The rows are grouped in 4 different ways at once. Each group adds its own fixed numbers to the row, and there is some noise. The rows also spread widely along 11 directions, which tell nothing about the answers.
Some rows, each with its group in each grouping after it:
[ -8  12  13 -14  14  29  11   1  34  12   6  33  28 -41  36 -13 -22 -16
   2  17 -23   5  43   3  13  35   5  22  18 -25  21 -17  -1  21  -1 -58
  28 -11  14 -16 -17 -30 -14  67  -9  -5 -10]
(2) (1) F vil
[-16  25 -39  17   3 -40 -10   0  29  15  35 -11   8  -2 -10  -9  -3   3
   4   6  17  -3  -3  34  24 -11  35  -5  12   5 -25   7  -1 -48   8  13
  -7  16  -4   0 -31 -19  27   0   5  -7 -12]
(1) (4) Y gabu
[ 23  -5 -47   7   7  -6 -23  15  31  -1  23  -5  -3  18  35 -12 -21  15
  12  11  40  -2 -23 -44   4  16   2   1  -4  16  13  -4  -6  -9  33   7
 -19  16 -21   5   3 -20  34 -15 -22  -9 -16]
(2) (3) F vil
[-13  -7 -14 -20  26 -14  26 -14  20  10 -11  11   3 -32   2  20   2  -5
  -1   7  15  39  49   4   8  -6  18  22  -3 -27 -10   8   4  14 -16 -11
  11  20  18 -14 -13  -5   6  35  12 -17  29]
(0) (3) J gibo
[-18   7 -13  24   4 -16  -6  12  -6  -2  10  -3 -32 -20  -5 -24  -9   7
 -28  31  -8  10  -4   6  31 -23  43   5  -7 -25   0   4  15 -13  15  11
  -3 -14  -4 -35  -1   2 -23 -11 -63 -40  12]
(5) (2) K gabu
[  2  -7 -27 -10  20  -6   3  -5  21  13   2  15   9   3  14   7  -4  -6
  13   2  32  16  25 -29  13   3   0  16  -2 -11   3  -7 -14  25   7  -7
   2  11   9  -9  -4 -10  17  22  -8 -20  10]
(3) (4) K gibo
[ 15  -7 -22 -21  34 -26  -7  -7   8  21   4  13 -12   5  14   3  -7  46
  -6  10  10  -8   1 -23 -28  17  20  16 -12   7   2 -27  14  19  24 -11
  -7  11   2  25  14 -32  21  12  37 -11   0]
(4) (0) Y vil
[  9   1 -32 -14  14   4  11   3  -4  21   7  29  25 -14 -16   0 -15  -5
  -3  -7  25  10  40 -26  20 -13 -14   6 -10 -22 -14  -2 -29  57  -4 -17
   9  10  30 -16   9  -3  -1  27 -24 -35  39]
(5) (2) J vil
[-16   3   1  -9  16 -44  -3 -26  42  13 -24   3  -3   2  20  14  16  24
  14   8   7  29  31   5 -13  25  43  30  -3  -7   2 -25  33  -7   0  -6
   2  23  16  -1 -30 -46  17  23  44   6  -8]
(1) (1) T vil
[ -3   1  -7 -11  37 -23  -4   7 -13  23   6  22 -11 -24 -22 -10 -15   9
 -14  11  16  -2  35  -8  22  -9  17  12 -14 -13   5 -24 -21  34   9 -17
  -3   0  36 -18  13  -8  -3  27 -13 -30  24]
(3) (5) T vil
[-10  18 -24  16  -6   4 -12   9  26 -23   4  -5 -12  -5  29  -9 -17 -52
   0  12  36   5 -12 -27  25 -12   8  32  24 -21  26  24 -33  -3  -8  -1
   4  37 -16 -40  -7  10  13   8 -37   1 -10]
(0) (5) C gabu
[ -4  10 -24  -4  25 -20  -9   6   8   7  23  -3 -27  -8  19  -7 -12  12
 -20  32   2 -18 -23  10  -5   2  24   6   5   2   3  -5  26 -13  28   0
  -5  10 -17   6   2 -18  12  -1   0 -20 -24]
(4) (0) C gabu
[  0  34 -44  -1  10 -43 -18  12  15  -1  55  -9   3 -16 -16 -17 -22  -1
  -2  -5  35 -30  -9  25  12 -19  19   3  13  28 -13  21 -44 -40   0   2
 -10  29  -2   5   0   6  43   7  24   0 -20]
(3) (2) Y gibo
[ -2  15 -31 -12   9  -4   0  -7  18 -16   3  -4 -13   2  13  19  -9  -2
   4  -3  32   2   1 -30 -12 -21   8  30   1  -1  13  18 -36   9 -12  -8
  -2  41  -5 -15   7   4  25  17  20   5  -2]
(4) (2) F gibo
[-11  38  22 -10   0 -22 -10 -10  -7   7   1  32 -10 -32  26 -27 -24  -2
 -46  24 -41 -34  -6  24 -24  11  45  21   9 -23  -2 -10  19  14   0 -39
  29   5  -2   3  10 -28 -22  22   4 -17 -11]
(5) (2) K vil
[ 14 -14 -11 -41  49 -18  -3  -4   8  -7 -21  14 -25  -6  30  12 -13   1
 -13  14  38   8   8 -50 -31  12  -4  36 -10 -11  18 -10   4  50  14  -8
   3  34  -1   3  32   2  21  17  33 -19   4]
(0) (2) Y gibo
[  2  36   9  -3  10 -40 -24  -5 -14  16  -3  20 -22   7 -14 -18 -16  17
 -18  12  -2 -22  -5 -22 -14 -12  35  18  -7  -3  12 -31 -28  27   8 -20
   3  13  15  -7  17 -22  -6  15  14  -4   0]
(0) (2) T gabu
[ -2  -7 -18  -1  28  -1  -8  30   0  -7  14   2 -29 -26   6 -28 -29  20
 -21  21  12   4  -2 -17  17 -10  22  23 -10 -16  18   2 -22  -1  11 -10
 -11 -11  -7 -22  21   0  -7   9 -34 -26  16]
(2) (1) C vil
[-14  -2 -47  -8  21  22  29   6 -12 -14  21 -13 -35 -34   0   7 -15  25
 -50  32  -4  14 -11  14   0 -30  25  10 -13 -30 -19  36  26 -10   7   5
  -7   5 -24  -7  11   8 -10  -6 -22 -39  18]
(0) (2) Y gabu
[  5   9 -36  -5  20  -4  -3  -4  11  14  23   4 -10   2   5  11  -7  27
   0  15  12  -5  -1 -16  -6  -7   8   7  -9   5   3  -7 -10   4  17  -8
  -6   7   4   7   6 -13  19  14   8  -9  -8]
(0) (0) J gibo
[-17  32 -10  12   1 -25 -19  -9  18 -16   2 -16 -40   7  24  13  -3 -17
 -13  28  16 -12 -23   9   6 -20  33  21  10 -14  16  13  10 -23   5   8
   1  41 -13 -28 -16 -12  16  -1  -3   5 -30]
(3) (3) C gabu
[-19  27  -1   4  -6 -16  -2 -20  -7 -13 -33   6 -35   3   5  26   1 -31
 -21   4  17  -2   4 -14  -3 -43  27  47  -2 -42  12  21 -27  31 -34  -3
  15  54   6 -46   3   2  -4   9  -1   6  20]
(4) (0) C vil
[ -1   8 -20  14   5  -7 -15  16  12  21  21  19  15 -11  10 -33 -24 -30
  -1  21  13  -2   6  -9  34  15   5  -4  11 -12   0 -17  -4   9  23  -6
   6  -7   2 -14  -5 -19  -4  13 -52 -36  -4]
(0) (1) T gabu
[  9 -10 -55  11   1  -1 -10  15   7  13  14   3   7  19  14 -11 -16 -20
  -2  13  49   8 -21 -31  24  -6  -6  -8  -1 -16 -20  10   0  20  26  24
  -9  17 -25   0   1 -11  16 -26 -51 -43  12]
(3) (4) C gabu
[ -1   1  -6  -7  33  10  -3  13  -7  14  18  20 -18 -32  23 -23 -26  13
 -34  38 -12 -11   1  -2   4  20  19   8  -4 -17  13 -18  19  20  30 -27
  -1 -17   4   2  17 -21 -12  21 -30 -38  -7]
(3) (5) T vil
[  2  28   6  -1   4 -19  -9 -41   5  25 -35  17 -28  42   7  34  18  45
  -1  15 -10   3   3 -35 -29  -7  41  18 -21 -23  12 -41  15  35  12 -18
  11  22  17  -5 -16 -55   0  15  33  13  -7]
(3) (3) J gabu
[ -5  -4   0 -11  36   3  -5   0   3  12 -12  14 -31  -4   6  18  -2  21
  -9  27   8   7  26 -21  15  -7   6  21 -19 -25  30 -29   5  37  18 -17
   4  -2  27 -30   1 -22  -6  35 -15 -19   2]
(3) (1) C vil
[ -4  17  -4 -23  39 -33 -10  -8 -21   5   1  13 -52 -11  -7  12  -9  38
 -40  24  -4 -29  -8  -1 -24 -25  30  23 -21  -9  11 -13   1  23  17 -11
  -1  23  16  -1  28 -13   5  12  23 -18  -1]
(5) (5) J vil
[-14  38  -3  15   6 -27 -25  -7  -2  -8  11 -10 -56   5   3  -2  -7  56
 -26  26 -21 -23 -29   5 -20 -22  60  26 -17   6  23 -10  -5 -27  13 -12
 -11  10   0 -11   5 -27   2   6  18  12 -25]
(1) (2) T vil
[-18  19  -9  -4   9 -33  -9   4  10 -11   3  -1 -17 -22   1  -8 -15 -23
 -11   2  23   1   6   4   9 -26  27  35   7 -18   5  22 -35  -8 -22  -4
  10  29  -1 -28   2  11   8  16   1  -5   6]
(5) (1) C gibo
[-19  10  -2 -14  12  31  16 -26   1  -6 -32  18 -28   8  21  42   2 -20
 -17  19   8  17  17 -33  -4 -22   0  42 -10 -48  28   1   1  64  -6 -18
  23  27  15 -41   0  -9 -12  39 -12 -13  14]
(5) (4) T gabu
[ -6  40   2  15 -15 -13 -25  -9  -9  -3 -13  14 -31  13  24 -14 -18  -2
 -29  13  -9 -29 -40 -28 -32 -20  46  29   3 -23   5  -3 -30  10 -10 -24
  12  30 -25  -1  11 -24  -6  -4   4   5 -11]
(4) (5) C gibo
[  0  19  19   1  20 -15 -21  17  18  20  14  31  12 -28  26 -44 -24 -30
  -6  33  -9 -14  14  -1  24  35  12   0  24 -10  18 -37  11  17  30 -29
  16 -14  11 -11  -2 -22 -11  35 -31 -25 -23]
(0) (2) C gabu
[-30  16 -34   0  -2  26  31 -18  14 -25  -1 -16 -31 -11   4  29   3  22
 -19   9  -5  27   0   1  -5 -49  38  43  -6 -33   4  47 -14 -11 -28  -9
   6  20 -13 -33 -12   3   0  22   0   4  24]
(5) (4) J gabu
[-13  -4 -15 -31  35  -4  24 -30  22  15   2   4 -16  -7  12  43  17  37
  -2  22  -6  15  32   8 -16   3  14  19 -11  -7   7 -16  50  18  16 -14
   5  11  20  -5 -17 -28  11  35  33  -9  -5]
(5) (0) K gabu
[  6  22  16 -13  20 -23 -12  -3  11 -13 -16  17 -25  -1  19 -15 -16  10
  -6   1   3  -7   0 -44 -25   3  36  48   8 -11  37 -14 -35  24  -6 -32
   8  20   0 -17  16 -10   5  34  34  16  -6]
(4) (2) Y gabu
[ 12  11  -9   0  -1  -5 -18  -4  30   0 -15  13  -2  14  48 -10 -16   5
   6  10  16   4 -11 -43 -18  28  23  29   7 -12  18 -11   0  14   6 -21
   5  19 -16   4  -5 -37  14  12   7   9 -10]
(3) (3) C vil

New rows. What belongs after each?
[ -6   1 -51   8   5   9  11   9 -22  11  26   4 -12 -24 -10 -14 -24  25
 -47  21  -1   2 -15   7   1 -22  27  -1 -17 -23 -34  17   4  -2   6   1
 -11   2 -18  11  14 -13 -10 -17 -36 -45  30]
(0) (5) T vil
[  4 -13 -23  -1  31 -13  -3  19  -2   6   5   9 -14 -14  -3 -11 -14 -14
 -10  18  31  12  19 -26  36 -11   2   4  -1 -16  11  -3 -10  34  22   7
  -3   5  15 -31  16  11  -1   9 -48 -45  15]
(4) (2) J gabu
[-19  -6 -41   1  29   5   6   1  39   4  33 -14  -5 -20  12  23  -1   1
  10  24  23  19  28  27  40   0  -7   6  -2   2  13   3  26 -24  22   5
 -11   9  20 -25 -28 -15  24  32 -19 -20 -26]
(1) (1) T vil
[  3   3 -32 -16  17 -14  11  -5  27  12  10   4  18  -5  -4  12  -2  -4
  12   1  33  17  30 -13  10  -1  -2   8   5  -1  -6  -2  -5  12   3  -2
  -3  24  13  -8 -12  -8  21  20   9 -12   8]
(0) (2) F gabu
[-11  21 -17   7   2  -4  -7 -10  20  24  17  14  12   0  19   0  -6  -4
  -3  22  -4  -7   7  16  11  14  12  -1   4  -6  -7 -19  18   3  18 -15
  11   7  10   3 -24 -40   9  23  -8 -17 -20]
(1) (4) T vil
[-10  21 -10   5 -17  17   6 -10  27 -20  -5   8  -4  -6  41 -10 -16 -20
  -5   4  -2   8  -7 -27  -8   1  31  45  19 -28  20  23 -17   7 -18 -26
  15  15 -24 -26  -4  -5  -5  20 -12   8   3]
(5) (0) K gabu
[ -6   6 -21   3  14 -38  -9  23   6  -4  18  -4  -9 -33  -4 -41 -24  10
 -21  10  13   5  -2   8  10  -5  41  17   4  -5 -11  14 -15 -24  -4   1
 -11   8 -12  -5  12   2   5  -5 -14 -21  19]
(0) (2) C vil
[  9  18 -27 -39  27   8   3  -7  25   7  33  18  13 -10  23  10 -25   9
   1   1  15 -24   5 -12 -25  11 -15  19   6  14  10  -8 -21  18  10 -37
  10  22   1  19   7 -20  29  44  43  -3 -27]
(5) (1) F gibo
[-16  32 -20 -14   7  -6   6 -29  21   6  13   3  -4   1   9  35   6 -10
  -2  15  10  -9  12  18  -4 -10   2  14   6  -4   1   1  20  10   4  -8
  13  42  18 -11 -22 -22  21  30  24   0 -27]
(5) (2) T gabu
[ -3  35  -1  26 -16 -30 -34 -10  -1  24  -8  14 -13  22   1  -5  -4   0
  -4  18  -3 -21  -7 -12  13 -12  31   0 -10 -15   2 -28  -8  12  13  -3
  10  10  10 -22  -8 -33  -7  -9 -29  -6  -6]
(2) (0) F vil
[ -2   1 -25   9   3 -43 -19  -1   6   1 -10  -4 -20  18  -8  -5  -2  24
   6  -4  35  20   0 -38  -4 -18  38  21 -20  -3  -3  -4 -22   5   1  17
 -12  19   1 -10   7  -8  13 -15  -2 -12  23]
(5) (2) T gibo
[ -1  15 -14  28 -12 -29 -39  14  23 -21   5 -10 -27   6  44 -38 -21   1
  -6  20  14  -6 -41 -27   0  10  48  27   4   1  25   6  -2 -28  15  10
 -12  10 -30 -14   8 -13   9 -20 -34  -4 -20]
(5) (2) T vil
[ 10  26 -18  28 -13  -6 -39  10  21  -5  11   3 -19  25  32 -19 -24  -1
   7  18  20 -12 -36 -52   4   1  18  12  -1   0  30 -12 -33  -7  20  -5
  -4  10 -21 -14   2 -17  12  -4 -36   6 -25]
(0) (3) F gibo
[-22   9 -15  27  -7 -13 -12  -5   0   1  -9  -6 -30  -1   2   5   3 -15
 -14  30   7  22   4   1  31 -27  32   5 -16 -32  -5   5  14  -4   6  20
   2  11   2 -38 -13  -6 -12 -12 -54 -33   8]
(2) (2) T gibo
[-10   8 -32   4  18  14  -4  -6  27  10  30   2  -6   0  30  17  -1  -1
   2  31   7  -9   2  11  18   9  -7   0   6   2  15 -10  26  -6  31  -4
  -2  11  10  -7 -19 -27  23  27 -19 -18 -35]
(4) (4) T vil
[ -5   8 -33  -4   9  15   7   5   7   9  19  17  12 -23  20  -4 -21 -27
 -22  14  12 -12   3   7   9  -2  -5   5  15 -21 -14  13   0  17   2 -15
   9  25  -5   0  -3 -12   8  16 -20 -27  -2]
(4) (5) C vil
[-22   4  -7  16   1  -7   4  -6  14  12 -15   2 -10  -4  10  -3   5   7
  -9  24  -5  26   9   1  16  -5  46  13  -2 -38  -9  -5  22  -3   0  -2
   7  -4  -8 -19 -24 -27 -14   7 -25 -18  17]
(3) (4) C gabu
[ -6  19 -18  -1  24 -28 -11   9 -11  16  24  14 -12 -18 -22  -5 -15 -16
 -19  17  17 -25   9   9  25 -25   9  -3   5  -6  -1  -7 -20  13  15  -5
   3  18  20 -20   7   1   5  12 -18 -29  -4]
(4) (5) F gabu
[  7  16 -29 -14   1  23  20 -21  29  17   5  21  33   9   1  17  -2  16
  19 -15   9  17  34 -36  -6  -3  -2  17   3 -12  -1  -6 -25  42  -9 -37
  14  16  19  -6 -17 -28  11  47  20   6  11]
(5) (2) J gabu
[ -8  23 -22 -15   9  25  18 -32  -3  16   0  15 -11  -3   8  38   3  33
 -31  27 -22  -5   7   6 -25 -14   6   7 -17 -29 -15  -7  35  31   5 -24
  15  21  12   7  -8 -38  -2  27  20 -11  -3]
(0) (2) Y vil
[  8 -12 -16   9  27 -55 -31  13  33  25  12   2  -2   1  14 -28  -4  28
  15  18  19   9   8 -10  22  34  37  -2  -1  12   8 -36  23 -20  39  10
 -15 -12   7   4  -8 -32  21  -3 -12 -21 -15]
(3) (1) J vil
[ -6  28 -41  11   9  22  -8  11   4  -7  39  -3 -21   8   3   5 -22 -11
  -7  19  25 -24 -20 -15  30 -30  -8  11   1  -4  26  14 -40   5  18  -7
  -6  14   2 -29   5   3  17  21 -36 -11 -20]
(3) (4) T gabu
[ -3  29 -15  32 -15   0 -27   0 -14   7  -3  17 -23  24   3  -6 -11  -9
 -13  17   7 -19 -17 -35  22 -33  19  10  -8 -29  14  -7 -41  29   7  -6
   9  13   7 -35   7 -14 -10   3 -58 -15   4]
(4) (4) J vil
[ -9  30 -19   3  20 -22 -17  -5 -11  22  24   5 -31  13 -23   9  -4  21
 -15  25   6 -27  -6   3   9 -30  15   1 -13   1  10 -25 -14   6  26  -2
  -5  12  21 -12   2 -19  10  15  -4 -14 -13]
(0) (4) T gabu
[-21  17 -15  -4  21  -2  18 -10  -8  19   8   3 -23  -8 -36  18   3  40
 -19  15  -9   9  20  11   7 -43  30  13 -17 -23 -10  -7 -16  10  -5 -15
   2   2  18 -17  -9 -17 -10  27   3 -10  27]
(0) (4) C gabu
[ -3  14 -19  30  -5  -3 -29  16  17  -4  10  -1 -19   4  23 -30 -20   2
   0  17   9  -1 -25 -32  12  -3  34  14   2  -8  13  -5 -28 -17  10  -8
  -6   0 -21 -13  -2 -14   4  -7 -38  -7  -9]
(2) (5) C gibo
[  9  15  -4 -18   0 -26  -7 -12  16  16 -21  32  24   5   6  -3 -14 -16
  11 -21  34   8  29 -39 -11   4   8  31   4 -20  -6  -9 -40  48 -26 -27
  17  38  16  -7  -3 -23  16  28  24   6  28]
(5) (3) C vil
[ -7  -4 -16 -23  43 -10   2 -12 -16  19  -7   7 -47   3  -7  37   5  22
 -31  41  10  -2   2  -5  -7 -27   1   4 -26 -25   2 -24  38  40  31   7
   2  19  17 -11  11 -19  -3   6   0 -39  -2]
(0) (1) C gabu
[-12  26 -14  16  11 -36 -26  13  44   2  38  -6   0 -16   5 -17  -9 -14
  27   8  19  -8  15  19  42  -2  23  11  17  16  24  -2 -34 -48   7  -7
  -3   9  17 -29 -23  -4  31  31  -9   6 -35]
(2) (1) J gibo
[-28  15  -3  -2  24 -11  17  -6  -6   0  -7  -5 -46 -17 -27  11   6  43
 -25  18 -14  18  16  10   2 -48  55  33 -18 -30   5   4 -16  -6 -16 -11
  -3   1   9 -29  -2  -5 -15  22   5  -3  32]
(0) (4) C gabu
[  8   8 -26  19 -17  12  -4   5  15  18   1  16  14  10   8 -27 -20  39
   4  -3  -3  23   2 -37   2   3  36   7 -11 -21 -15  -7 -24   4  -6 -24
  -4 -11 -15   6 -13 -40  -9   3 -25  -3  30]
(2) (3) C vil
[  0  -1 -52 -18  21  42  29   4  40  -9  39  -8   9 -23  23  14 -18  25
  10   1  16  11  16  -5   1  -1  -8  28   3   5  12  28 -20  -9  -6 -31
 -11  10  -7  -2  -9  -7  29  42  15   8   0]
(2) (0) C vil
[-24  34  21   8   9 -24 -24 -19   3  -7 -24   2 -52   3  21  25   8 -17
 -17  37  -3 -10   4   4   9 -14  30  30  -6 -24  38 -16  20  15  10  -4
  14  31  25 -47  -7 -18  -4  22 -12   0 -28]
(3) (2) T vil
[-18  21  -1 -14  12 -10  16  -3  -1  -5  -1  16  -9 -38   9  -6 -19 -27
 -33   9  -3  -1  11  18  -7 -14  31  32  15 -33  -8  26 -10   7 -24 -25
  20  29  -8 -14   3  -3  -5  27  11 -11  13]
(4) (3) C gabu
[-21  25 -51  -5  14  38  33 -21   4   5  37 -13 -22  -7 -23  48   7  48
 -17  22 -12   5  13  25   1 -46   7   5 -20  -8  -5  11   6  -7   4 -14
  -6  14  18 -13 -20 -19   7  33  10  -6  -7]
(0) (2) T gabu
[-17  23 -21  28 -18   5 -11  -7  15  -8   0  -8 -24   2  34   7  -5 -16
 -13  26  -3  -4 -22   5  10 -16  30  19   8 -25   6  19  11 -16  -3   3
   5  23 -20 -25 -16 -19   0  -6 -33  -3 -13]
(4) (0) C vil
[  0  14 -30   3   5  -4 -11 -12  20  35  18  17  22  12  -2  17   3  -2
  17  13  19   1  28  -3  28   2 -14 -12  -6  -1  -7 -29  13  27  22  -4
   4  14  38 -10 -25 -35  16  24 -21 -21 -12]
(5) (2) T vil
[-15  16 -26  21  19  -1 -22  -1   1   3  29 -12 -58   4  11   9  -4  50
 -27  53 -17 -20 -31  14   5 -14  29   2 -22   1  23 -21  35 -31  44   4
 -16  -7   0 -10  -2 -31   2  -1 -26 -18 -41]
(0) (1) T vil
[-10  35   2   9  -1  -2 -22 -24  -6  24 -10  19 -24  22   8  32   3  -6
 -14  31  -7 -23  -2  -5   3 -20   8  -3 -14 -28   9 -33  11  32  23 -11
  22  16  19 -21 -12 -39 -10  13 -16 -17 -29]
(3) (1) F gibo
[-10  -7 -17  -8  25  -3  20   4  30  11   6   5   8 -25 -11   2  -1  38
  16  -8   9  33  48  -4  13  -4  27  32  -1 -11   5  -2 -27  -6 -19 -28
  -5  -2  20 -18 -21 -19   8  49  18   4  24]
(4) (1) C vil
[-13  22 -32 -18  25  -6   6 -11   8  13  29  11   2 -20  -9  23  -9 -22
  -9   9  24 -13  23  18   9 -19 -11   9   3   0  -6   4 -19  12  -3 -14
   5  40  26  -7  -4  -1  28  34  16 -15 -12]
(0) (5) T gibo
[-12   9  -7 -29  56  -3   8 -12  -5   8  12   2 -47 -20 -12  48   8  32
 -19  38   0 -12  33  19  10 -23  -5   8 -24  -2  28 -22  27  25  30 -13
  -1  12  47 -28   3  -8   8  45  11 -19 -17]
(3) (2) F vil
[ -7  -2 -54  13   1  31  11 -22  30  -4   6 -17 -22  33  14  49  13  28
  15  15  28  33   1 -32  13 -24   0  11 -21 -11  14   7  17   3  14  13
 -13  21   5 -27 -29 -21  21  10 -23  -4  -5]
(5) (3) T gabu
